All groups share one centre, and each spreads out both ways along 9 directions, with some noise.
Some rows, each with its group after it:
[ 19   2   0   8  -8  18 -11  -6  19 -11   0 -10   5] => V
[ 10   0  12   6  -6 -28 -18  -2   9  14   8   4  -3] => D
[  8  -6   9   0 -15 -27  12   4  -5 -18  -6 -25   3] => P
[  7 -10 -10   7   3   6  -1 -15   4 -14   5   1   5] => D
[-20   9  20  -8   6 -22 -29 -13  -7   7 -11  24  -2] => D
[ 12 -23  -7  18  22 -17  11 -23  -9 -10  13  10   6] => T
[  4 -18  20  -6  16  -1  19   8  13   8 -27  -3  -6] => V
[-13 -25  13   5  18  19   3  -1  20  -7  -3  -1  -9] => V
[  6  14   8 -13 -10  21   8  -6  20 -22  -6 -29   1] => T
[ 14  -6 -19  11  -5  -7   1   3  16  28  26   4  -6] => P
[ -3  -7 -24 -11  30 -11  25  -3  13  -8   5 -11  -1] => D
[ 35  17   7   3   2  14   7   1 -10  -2 -15  -4  12] => T
[ 20  10   1  -7  15  22  20  23 -15  15  18   2  -3] => D
[-10  -8   3 -27   2 -15  13   1  -3   5 -19  12  -7] => V
[-28 -28  -3  -2  24   7   3 -12  13   0  -8  19  -8] => V
[ 20  20 -14   8   8   9  -1  -4 -14  -5 -24   3  18] => D
[  4   3 -14  -8  10   4   8 -12   0 -15   0  -1   6] => V
[ 14  19 -15 -18  -7  26   4 -11  19  -3  -1  -7   2] => T
[ 17  -9   3  -8  22   6  14   5   3 -17 -13  -4   4] => V
[ -9 -16  16  -7   5 -17   0   1  -1  18 -13  20  -9] => D
[ -7 -10  13   0   4  13  11   7  15 -12  -2 -20  -6] => V
[ 19   1   2  -8 -16 -26  -9  33   5   1 -21  -9   3] => V
[  6   1   5   0  -1 -11  19  -9 -15  -4  -2  -7   4] => P
[ -9  -3  18 -11  37  15  -3 -10  17  -3 -28  12  -2] => P
[ -3  -5  -9 -21 -10  37   1  -5  21 -30 -14  -9   0] => P
[ -1  11   0   7   7 -17   1 -15 -34   9  16  17   6] => V
[ 11   3   8   3  15 -32   5 -20   5 -16  -1 -16   6] => P
[ -1  -8   1  -1  27 -17   7   1   8 -13   8 -11  -1] => D
[ -4  -9  14 -12  13 -14  10  -6   3  -8   1  -4  -6] => T
[ -1 -14  -4  20 -11  15 -11  -5   6   4  -9  11   2] => T
[ 14   3   4  -5 -11   3 -10 -21  -8  -7   3  17   5] => P
[ 22  -6  12  21  -5  13   3  13  -1  -7 -21 -12   9] => T
[ -4  -6  -3  23   7 -22 -12 -29  -2   0   3  10   7] => T
[  1  -2 -21  -5  14   6  11  -7   1  -3   9   5   1] => D
[-16  -9  -6   2  -9  16  16   5 -12  -1  14  -4  -5] => P
[-10   6  32 -17   0 -10  -9   2  -1  19  -4  13 -12] => D
[  3   3  -7   2  11  13 -17 -11  38 -25  12 -18   2] => P
[ -4   5   8   0  30   7   1 -16  20  -7  -7  -7   0] => P
[ -8   9   1  13   2  -2  -4 -26   1 -10 -19  -8  10] => T
[  5  -8   0   6  18 -30  -7  18  -8  22  -7  21  -1] => T
[  1   4  40   0  16  -6 -10 -11  -5 -10 -26   3   3] => P
[-19  -1   0   2  14  21  18 -14 -41  -8   3  16   4] => P
[ -7 -21   8 -16  -8  18 -23  23   9 -26   1   9  -9] => V
[ 27  19 -19  10 -12  23  -8  -5 -10   4   2   8  13] => D
[ -9 -34  -7   1   6   2   8 -34  11 -17  13  12  -4] => D
[  4 -22  -3  18  18 -14  -2   3  -8  -7  10   9   3] => T
[ 27  12  -9   7 -10  19   2 -25   9   0  -6  -2  11] => T
[ 10 -12  -9 -21  -8 -16  -8   4  34 -11  -1  -5  -5] => V

New rows. What belongs after each?
[ 19  16  13 -16 -13 -13   3  -7 -22   5   3   9   2] => V
[ 11  -7   3   3  18 -23  -2 -28   1  12  24  19  -3] => V
[ -2   5 -17 -27  33 -23  16  13  14  -4   3  -8  -4] => T
[-12  -2  15   3  29  18 -24  -1  22 -24 -11  -2   1] => P
[ -5 -12 -17   4   5  10   4  10  -7 -23   1  -5   5] => P
[-9 -5 24 -9 -5 18  0 -3 -9  3 -6 12 -7] => V
[ -8  -8 -24 -10  15  14  11 -32   3 -14  24  12  -1] => D
[ -4  -4 -10   9 -13  22 -15  24   3  -1   6   0  -1] => D
[ -9  -2  17   2 -13  11   2   0  -1  -7   5 -13  -5] => P
[ 13 -16  -8   1 -11 -19 -14   6   1  10   8  22  -3] => P
[-13   8   7  15  15  17  13 -11 -20   0  16  -4   2] => P
[ 14  -1   5  20  -6  10 -20  -1   8   0   6   1   4] => V
[ 24  14   2 -10   6  -7   5 -20 -27  12 -12  28  10] => V
[ 17 -12  26 -12  -4  -9  -2   8  11  13 -16  12  -7] => V
[  6   5   8  12  28   9 -12  -6  -9 -14 -10   9  10] => P
[  3 -12  -7  22   0  -5 -21  15   9  21  27  14  -7] => P
[ -3 -27  19 -13   1 -11  -3  12  26  -8   9  -6 -16] => V
[ 2  5 -3  2 12 18 -6 20 -9 -4 24  1 -2] => D
[-22  21  -2  -4  14  -4  -1 -10   2  -9 -29 -11   8] => T
[-14  -3   2   1  32  18   9  -9 -21  10  -7  28   0] => P
[ 18   2  -8   9 -11  19  -5  11  16  -2   4 -12   2] => P
[-14   6 -35   3  13   0 -13  -5  14  -8   3   2   5] => T
[ -1 -24   0  10  -6   4  -5  23   0  14   6  12  -8] => D
[ 10  11  13   4  10   9 -15 -29 -12   6   7  27   3] => P
[ 16 -15  19   3 -23  -6   8  -7  19   8 -41  -5   1] => D
[ -8 -21  19 -31  14   0  33  -6   5  -1 -12   3 -14] => T
[ -4   4  10  19  17  18  -3  11  10   3   3 -12  -1] => P
[  2 -17   2   8  -1  25   1   6  -5 -12   4   3  -1] => D
[ 21  -2  17   0   4   2  -8  -1 -14   0   2  16   2] => V
[ 25   3  -6 -18  -6   5   2 -29  -7  14  -8  37   3] => P
[  3  -1   9   7  19 -25  17 -15  -8  10  16  -1  -2] => V
[  3  -3  -8   2  -4   2 -19 -15  19   0  26   9  -5] => P
[ 16  -5  -7   7  20   6   8 -26  17   0  -4   6   5] => V
[ 24  -8  -5  21   6 -13  -1   3  -4   1   2   2   8] => D
[  2   2  11  -6  11  -5  12 -22  -7   2 -17   9   3] => T
[-11  12 -13   0  43 -16  -6  14 -17  -8   3   7   6] => D
[-17   5 -32 -23   8  29  15  -6   6  -4   5   5  -3] => D
[ -6 -14 -24  -9  -2  33  21   2   9  -6  -5  -1  -3] => D
[ 21  19 -28   1 -12  33   1   4  -3   4  18   1   6] => D
[  4 -16  16  -7  10   5  -9 -24  -1  11   4  38  -7] => V
[ 10   7  22   2  -7 -12   3 -13   9   0   2 -16  -1] => P
[ 13  -3   0   1  14  19 -24   7  17 -25 -19   4   8] => P
[ 14  14  15  -4  -2   7   0 -29   0   3   0   6   1] => P
[  3 -14  42  29   4  19 -14  -1  -7  21   1  19  -6] => V
[ 11 -12  -5  16  13  -7   8 -30  -8 -11   6   6   8] => T
[ 14 -10 -15 -17   6 -16  15  -7  34 -10 -12 -14  -1] => P
[  2   5 -13   6   7  16  35  -8 -28   9   5   1   5] => P
[ -8 -11  11   8   8  29  -3  11  -4  -7 -18   6   0] => V
[ -3  -7   5  11   1   3 -19   6   7  -5  11   1  -2] => P
[ 20 -13   8 -12  10   5  -3 -17  19  -5   4  14  -4] => V
[ -3   1   2  -1   1  32 -13  -6   2  -7   2  12   0] => P
[-11 -12  23  19  12  -1   5   2  -2  12   3  -1  -5] => V
[  5  12   2  20   3 -18  -1 -22 -17  22  11  12   5] => V
[ -3 -14  -2  -6  16 -13   1 -21   8   3  11  16  -6] => V
[ -4  -1  17  10 -16  23 -19 -10   0   9   1  15  -3] => V
[ 30  -5  -9  -9 -20 -22  10  -2  27   1  -2 -18   1] => P
[ 14 -10 -13  -2  -6  15 -16   9  -2 -17  -7  16   6] => P
[  5   7 -12 -32  -8  -2  12 -13   8 -11 -14  -2   1] => V
[ 30   4   2  -2  -3   7  18  -6  16  -1   0 -19   2] => D
[-20  -7  21   5  -6   2  -8 -13 -10  17  11  19 -11] => V
[ 23  14  17   0   5 -21  19 -23  12  20  -3 -11  -1] => P
